There are 4 ways to turn a row about zero (a turn may also mirror it). The second row of each pair is the first, turned, with some noise. The first 36 pairs use one turn. New pairs use 3 turns, one after the other, and a turn may come again.
In the rows, zero is written as 128.
Known pairs, each followed by its turns in order:
[152 152  85  92 137 145 148 134]
[163 169 115 112  86 111 145 121] | z_889

[173 111  72 115  88 148 176 122]
[163  89 185 189 136 138 123 103] | z_184

[120 125 122 160 130 137 105 115]
[116 104 114 159 134 134 127 134] | z_576

[197 123  84 121  76 155 206 105]
[210 148  94 107  69 165  76 137] | z_889

[ 87 154 144  87 122 117 125 133]
[ 97 115 101  97 111 138 149  99] | z_184

[140 120 110 143 115 155 107 139]
[145 126 125 163 148 132 141 138] | z_576

[116 139  50 136 132 206 107  86]
[127 139 184 135 145  50  71 101] | z_393

[126  93 176 137 130 206  90 152]
[118 168 133 179 167 163 123 191] | z_576

[120 154 152 125 107 143 121 117]
[120 118 151 149 104 143 137 116] | z_889

[136 109 102 156 127 156 189 126]
[154  97 182 136 113 108 104 139] | z_184

[140 149  61 125  50 129  99 132]
[137 147 138 175 136 116 118  35] | z_393

[155 105 117 135 122 111 138 206]
[160 170 145 155 114  76 146  93] | z_184

[114 124 104 153 154 129 132 134]
[119 118 111 152 108 103 134 131] | z_576

[ 61 196 119 130  69 145 134 140]
[114 154  70 155 129  51 149  83] | z_393

[122 107  87  60 136 136 127 134]
[110 157 149 107 183 147 108 107] | z_393

[109 143 123 114 138 128 115 133]
[127 127 109 113 115 122 135 151] | z_576

[104 133  97 134 164 204 145  99]
[157 125 124 186  69 145 125 153] | z_576

[159 141 206 122 123 133 116 149]
[126 166 106 137  91 161 153 176] | z_393

[ 85 134 107 138 125 187 126 147]
[163 114 189 132 131 107 140 121] | z_889

[139 122 117 206 136 151 125 151]
[195 109 124 142  98 111 104 141] | z_393

[115 135  56  58 115 150 191 142]
[227 162 114  97  71  94 137 113] | z_576

[160 158 124 141  50 128 160 151]
[183  81 119 165 123 104 163 118] | z_184

[141 143 118 105 130 122 177 140]
[121 125 119 152 177 141 139 136] | z_393

[ 50  50 141 103  97 143 145 105]
[152 126 181  45 105 183 163 111] | z_184

[127 158 134 141  84 108 158  96]
[106 134 126 126  84 147  89 119] | z_889

[115 152  84 111  84 137  92 119]
[109 154 130 143 126 107 109  65] | z_393

[159  50 113 121 178 188 112 103]
[152 182 175 134 129 182  49 123] | z_184

[ 95 119 108 107 181 106 147 119]
[ 68 134 169 107 120 130 113 127] | z_184

[124 119 136  50 124 130 128  82]
[144 161 101  82 105 187 131 120] | z_576

[135 133 160 176 131 107  92  71]
[ 83  75 121 146 136 171 121 114] | z_576

[ 85  96 136  62 137 173  50 172]
[160  92 145 187 167  75 206  98] | z_889

[125  50 110  95  83 124 146 106]
[159 124 191 133 111 186 161 107] | z_184

[ 80 153 119 179 135 109 126 154]
[147  86  71 113 111  99 121 113] | z_393

[115 113 111 166 115  69 153 130]
[ 99 126 111 102 143 112  63 147] | z_889

[147 113 192 186 135 158 130 109]
[118 105 152 142 152 206 125 160] | z_889

[142 158 119 156  50 161 127 180]
[144 114 153 188  70 113  93 183] | z_889

New pairs, each followed by its turns in order:
[110 133 123 134 137 116 121 164]
[120 120 149 160 126 136 152 115] | z_393 z_889 z_184

[133 171 105 120 168 159  89 161]
[158 162 121 150  88  76 104 108] | z_393 z_576 z_576

[121 141 161 116 129 106 111  50]
[116 102 104 129 137  70 182 146] | z_393 z_576 z_889

[167 127 148 150 105 156 134 133]
[154 159 170 136 144 146 141 127] | z_576 z_889 z_889

[101 146 130 108 147 185 138 112]
[101 159 123 140  92  99 100 145] | z_576 z_576 z_184

[161 131 157  77 160 159 131 171]
[141 156 154  99 124 136 186  85] | z_184 z_889 z_393

[104 116  77 146 155 140 145 108]
[116  85 175 102 115 133 124 141] | z_576 z_576 z_393

[104 106 125 140 135 185 131 137]
[137 112 130 153 167 136 156  86] | z_576 z_393 z_576

[168 133 129 173 123 106 107 111]
[124 133 104 139  90 177 102 140] | z_393 z_393 z_889

[133 113 156  82 114 144 138 167]
[126 114 168 110 123  78 147 149] | z_576 z_393 z_889

[142 133 119 117 142 168 125 126]
[133 136 103 105 160 128 145 135] | z_393 z_576 z_393

[130 153 139 118 129 142 120  99]
[118 123 154 115 124 113 108 121] | z_889 z_393 z_576

[122 150 139 196 142 103 146 140]
[115 121 134 106  96 105 136 189] | z_889 z_889 z_184

[137 113 203 123  68 134 105 120]
[103  62 151 182  80 143 132 163] | z_393 z_889 z_889

[ 79 104 135 119 100  98 161 112]
[114  89 128 181 126 121 111  85] | z_889 z_393 z_889

[169 149 172 117 129 112 130 145]
[115  91 137 153 106 160 100 117] | z_393 z_393 z_393

[ 57 187 114 143 122 124 110 130]
[122 185 158 136 185 156 123  90] | z_393 z_184 z_889

[152 120 104 137 128 161 127 104]
[157 139  96 136 137 134 146 100] | z_184 z_393 z_184

[125 130 119 111 131 129  50  50]
[111 156 128 183 180 195  87 148] | z_889 z_889 z_184

[ 62 128 118 154 117 136 140 106]
[146  98 132  99 153 185 123 110] | z_576 z_889 z_393

[151 110 181 125  91 115 124 122]
[120 117 134  91 145 126 100 182] | z_889 z_576 z_889

[128 191 149  50 123 122 161 167]
[128 205 115 181  94 141 176 100] | z_576 z_576 z_889

[124  50 142 156 144 107 155 143]
[144 216 110 124 135 131 111 105] | z_889 z_889 z_889

[ 52 132 106 144 206 144  77 133]
[ 42 102  70 155 159  90 149 168] | z_576 z_889 z_889

[133 117 128 154 134 139 201 110]
[139  99  93 169 107 131 171 116] | z_889 z_184 z_576

[142 108 114 186 132 107 114  60]
[177 158 120 166  82 167 112 150] | z_393 z_184 z_889

[161 137 125 133 137 170 141 115]
[157 139 135 157 155 142 138 157] | z_889 z_184 z_184

[142 171 137 101 151 117 139 184]
[127  85 166 121 141  86  82 107] | z_576 z_393 z_184

[115 113 120 142 129 152 134  57]
[ 85 155 109  88 118 120  99 111] | z_393 z_576 z_393

[132 124  89 135 131 138 125 127]
[121 148 129 124 112 141 137  98] | z_889 z_576 z_889

[131 173 147 142 145 110 120 151]
[100 131 165 141 138 139 161 124] | z_184 z_576 z_184

[118 175 137 131  99 206  87 120]
[158 145 208 129 131  97 105 100] | z_889 z_393 z_576

[103 110 106 122  53 128 144 137]
[142  69 132 150 120 168 122  95] | z_393 z_576 z_889

[130 128 100  91 150 169 132 136]
[113 125 134 128 117 165 150 171] | z_576 z_576 z_393

[143 147 121 145 148 156  83 143]
[ 96 105 123  87 142 146 156 142] | z_889 z_576 z_576

[129 137 188 146  57 145 129 134]
[160 124  60 122 167 129 159  93] | z_393 z_889 z_184

[139 132 164 124 100 108 157  55]
[155 138 163 197 134 111 161 111] | z_889 z_576 z_576

[ 92 151 136 128 135 176 134 128]
[160 102 153  96 139 115 131 113] | z_393 z_393 z_889

[127 122 167 124 158 137 129 182]
[168 115 124 115 136 156  98  93] | z_889 z_393 z_393

[113 107 171 151 128 116 111  83]
[165 117 115 128 180 100 118 128] | z_889 z_576 z_184

[186  89 122 148 131 151 120  95]
[ 91 123 170 126 117 158 167 158] | z_889 z_393 z_576

[159 132 145 131 100 116 161 117]
[ 86 111 130 132 156 135 121 134] | z_393 z_576 z_576

[122 144 161 120 203 128 112 131]
[124 129 127  87  77 119 172  93] | z_393 z_393 z_889

[127 130 118 158 137 156 130 131]
[118 152 143 146 116 129 150 131] | z_889 z_576 z_889

